The groups are shells around one centre, one inside the other: the same stretched ball of 6 dimensions in 9 sizes.
(in the rows, 128 means zero)
Some rows, each with its group after it:
[164 160 105 131 154 148 100 110 104 117 134  45 179  58 118 162 147 128
 126 133 139]
Q
[ 99 154 128 165  86 127 190  92 111 139  93 139  87 221 156 114 104 129
 108 108  55]
P
[184 112 107 194 130 164 154 127 130 158 103 157 118 151 151 168  70  97
 110  96 130]
A
[ 75 157 129 118 123 108 163  89 122 145  85 128 117 184 144 108 135  99
 151 104  87]
P
[101 163 135 122 126 129 148  91 101 140  97  95 128 160 144 124 151 134
 142 122  84]
S
[191 103 120 171 155 165 132 132 126 138 126 153 131 126 141 157  86  89
 130 109 164]
Q
[156 145 110 134 159 141 120 118 130 170  95 111 163  86 122 171 124  83
 154 107 156]
A
[116 164 116 165  83 125 172  98 109  95 134 103 107 175 131 110 103 130
  88 126  78]
S
[131 154 108 185  83 132 184 107 126 141 105 139 101 181 135 137  78 107
  92 105  86]
H
[111 164 110 124 136 122 136  97 119 145  95  88 150 122 132 141 140 107
 140 110 107]
A
[ 80 160 121 126 110 103 163  90 121 100 120 115 116 177 132  91 124 101
 126 115  92]
Z
[158 145 116 158 123 140 142 119 123 123 133 119 135 118 116 142 100  95
 118 123 144]
Z
[189 124 101 189 128 166 139 122 115 122 130 110 133 125 145 162  86 124
  92 114 122]
Q
[159 127 109 128 175 145 106 117 124 135 116 101 167  86 134 155 129  91
 151 111 160]
Q
[149 119 132 150 148 148 145 117 123 156 100 155 122 156 146 143 107  93
 148 105 136]
Z
[184 145 105 153 148 157 111 122 114 129 132  80 166  69 118 170 118 113
 120 126 153]
R
[ 64 177 114 103 120  92 149  84 122 109 109  86 139 148 124  97 147  98
 139 114  92]
Q
[167 127 129 138 160 151 120 123 119 139 124 125 148 104 125 150 119  92
 151 121 166]
Z
[124 157 108 124 144 123 128 106 127 137 108  95 157 103 121 142 132  90
 143 112 134]
E
[ 62 149 135 111 114  85 173  96 139  97 125 161 104 194 119  66 112  58
 149 111 124]
H
[ 95 184 105 117 121 112 136  88 110 118 110  54 153 117 124 127 152 125
 124 122  87]
X
[ 90 191 116 101 119 101 130  90 109  87 141  50 157 101 100 106 158 114
 130 140 113]
X
[190 128 100 213 110 180 159 116 106 159  97 114 115 159 169 183  81 153
  79 103  76]
X
[221 121 109 165 168 174 104 141 126 158 125 116 169  54 116 195  99  88
 136 118 195]
S
[ 99 140 138  97 159 111 133 106 131 137 106 140 140 137 123 110 139  65
 181 112 154]
H
[136 165 122 130 130 129 134 112 121 141 117 103 149 101 106 145 127  93
 142 126 144]
Z
[176 127 123 143 165 154 120 128 128 168 105 135 153  94 124 170 113  80
 158 111 175]
E
[ 93 142 125 140 113 117 166  93 115  96 123 126 105 195 149  91 115 113
 119 113  85]
H
[184 112 122 161 161 162 132 132 133 179  96 160 138 118 137 174  95  77
 151 101 167]
P
[210 135 114 172 149 178 116 130 109 159 119  98 157  77 127 193 109 123
 122 124 154]
P
[167 125 126 133 166 141 121 132 139 157 116 152 153  90 109 156 107  53
 167 112 199]
S
[144 127 126 150 145 143 149 118 133 182  81 161 126 150 142 156 103  79
 155  96 138]
P
[128 154  99 172 100 130 167 104 126 133 106 117 118 161 139 138  91 109
  97 103  88]
E
[160 157 130 129 148 148 118 117 109 153 115  93 159  84 112 163 139 110
 150 132 152]
A
[154 132 129 156 127 141 148 121 124 126 131 147 121 141 122 132  96  88
 129 121 149]
R
[ 68 162 133 140  86 104 190  86 116 111 108 137  88 222 142  84 115 113
 118 114  64]
R
[111 162 138 103 144 118 131 105 118 136 115 110 147 115 109 123 147  88
 167 128 147]
E
[133 150 142 119 142 137 127 108 102 112 136  99 140 121 122 122 144 117
 147 138 137]
S
[197 125 115 150 181 182  99 122 104 176  94  86 170  78 152 198 137 133
 146 113 141]
X
[116 139 107 153 123 127 158 100 125 132  99 125 120 170 152 127 106 104
 119  98  93]
E
[187 158  90 152 146 154 104 121 117 128 134  55 182  41 107 182 122 112
 113 127 155]
X
[212 116 116 141 196 177  87 136 121 177 105 108 181  48 130 201 127  93
 164 113 193]
Q
[ 25 181 130 121  73  74 203  75 128 111  98 142  85 236 131  63 119  91
 127 107  55]
X
[ 89 173 125 109 116 100 144  95 117  85 143  90 137 133 106  92 138  97
 133 134 121]
A
[156 130 130 160 138 155 150 116 119 176  88 147 122 153 147 161 107 106
 141 106 122]
R
[ 95 132 133 151 113 124 182  96 123 147  85 166  89 224 163 109 104 104
 134  96  78]
A
[113 148 128 140 108 111 161 110 130  93 146 142 114 157 109  95  99  76
 124 125 140]
H
[106 158 111 143 103 105 163 105 134  95 137 127 121 151 110 102  97  76
 114 117 125]
P
[144 139 127 163 115 139 162 116 125 144 113 151 113 159 129 137  92  93
 125 113 128]
Z
[114 145 109 172  99 133 176  95 115 127 100 121 102 198 161 124  99 130
  96 102  60]
R
[153 148 118 148 133 150 128 107 100 113 131  78 144 118 136 142 130 138
 115 130 112]
H
[207 138 111 136 179 164  85 135 119 144 135  81 190  23 103 188 129  93
 148 131 201]
S
[166 116 113 183 133 160 157 119 126 170  87 157 115 166 160 164  83 104
 120  93 113]
E
[167 140 113 161 130 143 141 125 132 145 120 135 138 110 113 156  92  79
 126 114 158]
R

New rows. What belongs after each?
[170 139 113 175 128 165 142 112 105 154 102 102 132 136 151 170 110 139
 109 113  99]
E
[ 98 127 134 165  98 121 195 101 128 126 104 185  74 240 156  94  82  93
 119  99  85]
P
[158 138 102 154 139 140 130 117 127 124 126 108 148 106 126 149 104  93
 120 113 143]
E
[121 136 139 145 120 130 165 109 122 138 110 158 106 180 135 117 106  93
 140 114 121]
Z
[ 99 174 127 103 131 109 134  98 117 120 121  90 149 114 107 116 149  96
 151 129 130]
Z
[126 119 116 138 152 127 144 113 140 141 101 156 129 153 143 128 103  68
 149  94 141]
S
[169 160 113 167 121 162 137 111 101 160 103  81 143 112 135 178 122 144
 111 123 102]
S
[161 117 126 171 142 170 147 110 104 163  88 129 117 172 176 160 112 141
 125 104  90]
X
[ 97 152 128 155  97 123 182  93 115 134  97 137  95 208 151 112 108 120
 117 108  68]
Z
[118 162 106 159 100 122 166 102 126 135 104 116 121 156 129 134 101 103
 108 107  95]
Z
[113 135 130 121 143 116 144 110 133 125 117 148 129 147 124 111 116  68
 157 111 150]
Z
[104 161 108 143 104 105 164 103 135 110 123 124 123 152 115 110 100  79
 116 111 117]
R
[151 157 112 176 105 156 154 102  98 141 106  86 124 149 149 158 115 155
  94 120  73]
S
[101 153 138 125 121 113 161 104 127 140 106 147 116 166 121 112 119  80
 153 115 126]
Z
[139 132 134 132 159 149 133 109 114 177  80 129 137 141 151 155 135 109
 163 106 122]
S
[ 89 146 127 150 103 119 181  92 118 131  95 143  93 216 156 104 109 113
 122 103  68]
Z
[129 144 117 149 117 123 152 111 126 101 138 127 124 145 120 114 100  89
 117 119 132]
E
[151 167 108 160 112 140 146 112 119 155 106  98 142 111 117 165 110 110
 115 118 118]
H
[125 142 100 177  98 128 174 105 129 117 114 133 108 179 144 124  80 103
  92 101  89]
A
[152 141  95 184 112 151 155 106 115 134 105 102 124 154 156 154  95 133
  89 103  80]
P
[ 55 179 119 110 100  83 167  84 125  91 123 105 120 172 117  77 132  91
 129 119  91]
P
[ 81 192 122 112  99  92 155  93 121 102 131  89 136 130  94 100 136  91
 130 132 115]
S
[142 127 122 157 133 147 149 108 114 131 111 129 119 163 154 134 108 117
 123 110 107]
Z
[ 93 179 120 105 130 111 134  90 111 122 111  70 151 119 120 120 157 115
 143 125 104]
P
[150 151 116 109 171 131 102 119 130 145 119  96 179  56 101 156 140  71
 167 121 185]
P
[ 99 175 119 136  98 110 161  97 118 113 123 102 124 150 115 112 120 105
 118 124 101]
Z
[105 157 148 103 137 116 138 104 113 116 129 119 134 135 111 105 145  93
 163 135 143]
P
[137 125 114 146 142 131 143 114 133 123 119 142 130 143 135 127  99  79
 134 105 141]
R
[147 138 116 178 111 145 169 114 127 168  88 152 110 170 144 155  86 101
 117  99 105]
R
[158 144 103 183 107 150 157 111 115 130 116 109 122 149 143 152  92 127
  91 112  95]
E
[126 168 110 145 113 123 150 107 125 140 110 106 138 123 114 142 113  95
 123 115 120]
E
[115 154 127 121 131 107 148 115 144 140 116 150 136 124  97 122 109  47
 159 114 169]
Q
[192 142 124 147 155 161 112 130 117 156 124 107 162  67 108 178 119  98
 144 129 178]
P
[131 140 102 160 126 134 154 106 130 151  91 126 128 153 148 146 101  99
 120  95 102]
E
[133 157 101 145 131 128 142 109 132 158  93 109 147 115 125 157 113  88
 131 102 124]
P
[125 141 125 175  95 138 180 103 114 134 105 143  93 203 152 124  92 122
 104 109  78]
E
[100 138 137 151 100 116 183 103 126 115 119 168  87 212 138  93  93  90
 124 112 103]
R
[117 144 111 138 125 113 150 109 136 108 128 131 130 141 119 112 102  72
 128 111 137]
R
[ 58 154 116 135  98  90 188  87 136 115  98 150  96 218 143  82 104  81
 125  95  76]
H
[164 141  92 184 121 157 147 109 116 150  96  98 134 137 155 171  98 132
  94 101  88]
P
[114 133 131 154 113 121 178 110 136 146 100 181  97 195 136 115  87  72
 137 100 121]
R
[ 82 169 122 124 105  96 166  96 131 117 116 126 121 161 112  99 118  78
 134 115 113]
Z
[106 170 121 136 108 127 149  89  96  98 128  70 128 153 137 113 141 148
 109 132  74]
X
[152 126 129 156 132 142 150 121 126 134 122 154 119 149 130 134  95  87
 134 115 146]
Z
[173 150  91 155 151 157 114 114 117 159  99  70 170  75 136 187 124 120
 121 109 125]
S
[ 75 179 129  93 129  99 139  88 114 114 115  83 144 133 115 102 160 103
 153 127 109]
P
[175 157 106 141 148 150 107 119 113 132 130  68 173  58 110 170 130 112
 127 130 154]
R
[159 160 117 154 130 161 128 104  91 144 109  62 147 112 142 167 140 160
 114 129  92]
X
[ 92 157 130 147  90 110 181  97 121 108 122 141  96 198 129  93 103 100
 116 118  91]
Z
[112 149 118 123 145 124 139 102 125 154  89 116 141 136 137 138 132  93
 153 103 118]
R
[146 140 120 166 108 129 164 122 137 128 128 159 115 148 111 130  77  70
 118 114 149]
Q
[ 97 149 116 121 134 109 148  99 131 125 107 124 133 150 131 112 123  81
 144 106 120]
E
[147 129 111 172 132 155 155 107 119 177  73 133 120 169 168 165 104 121
 123  91  87]
P
[133 128 123 194  92 145 194 107 121 153  91 172  78 227 165 132  73 116
 101  96  72]
H
[149 163 116 150 119 144 136 108 104 122 129  79 143 112 122 147 126 131
 112 132 114]
R
[139 139 144 158 110 140 166 114 114 130 125 153 102 175 129 122 100 106
 127 125 123]
X
[105 156 132 144 101 122 167  97 109 104 128 118 107 181 133 102 117 121
 116 126  91]
R
[198 127 105 173 161 185 117 120 107 191  79  94 156 100 162 208 120 140
 127 103 116]
X
[140 160 118 141 120 128 139 113 121 117 135 104 142 110 106 134 115  96
 124 129 142]
Z
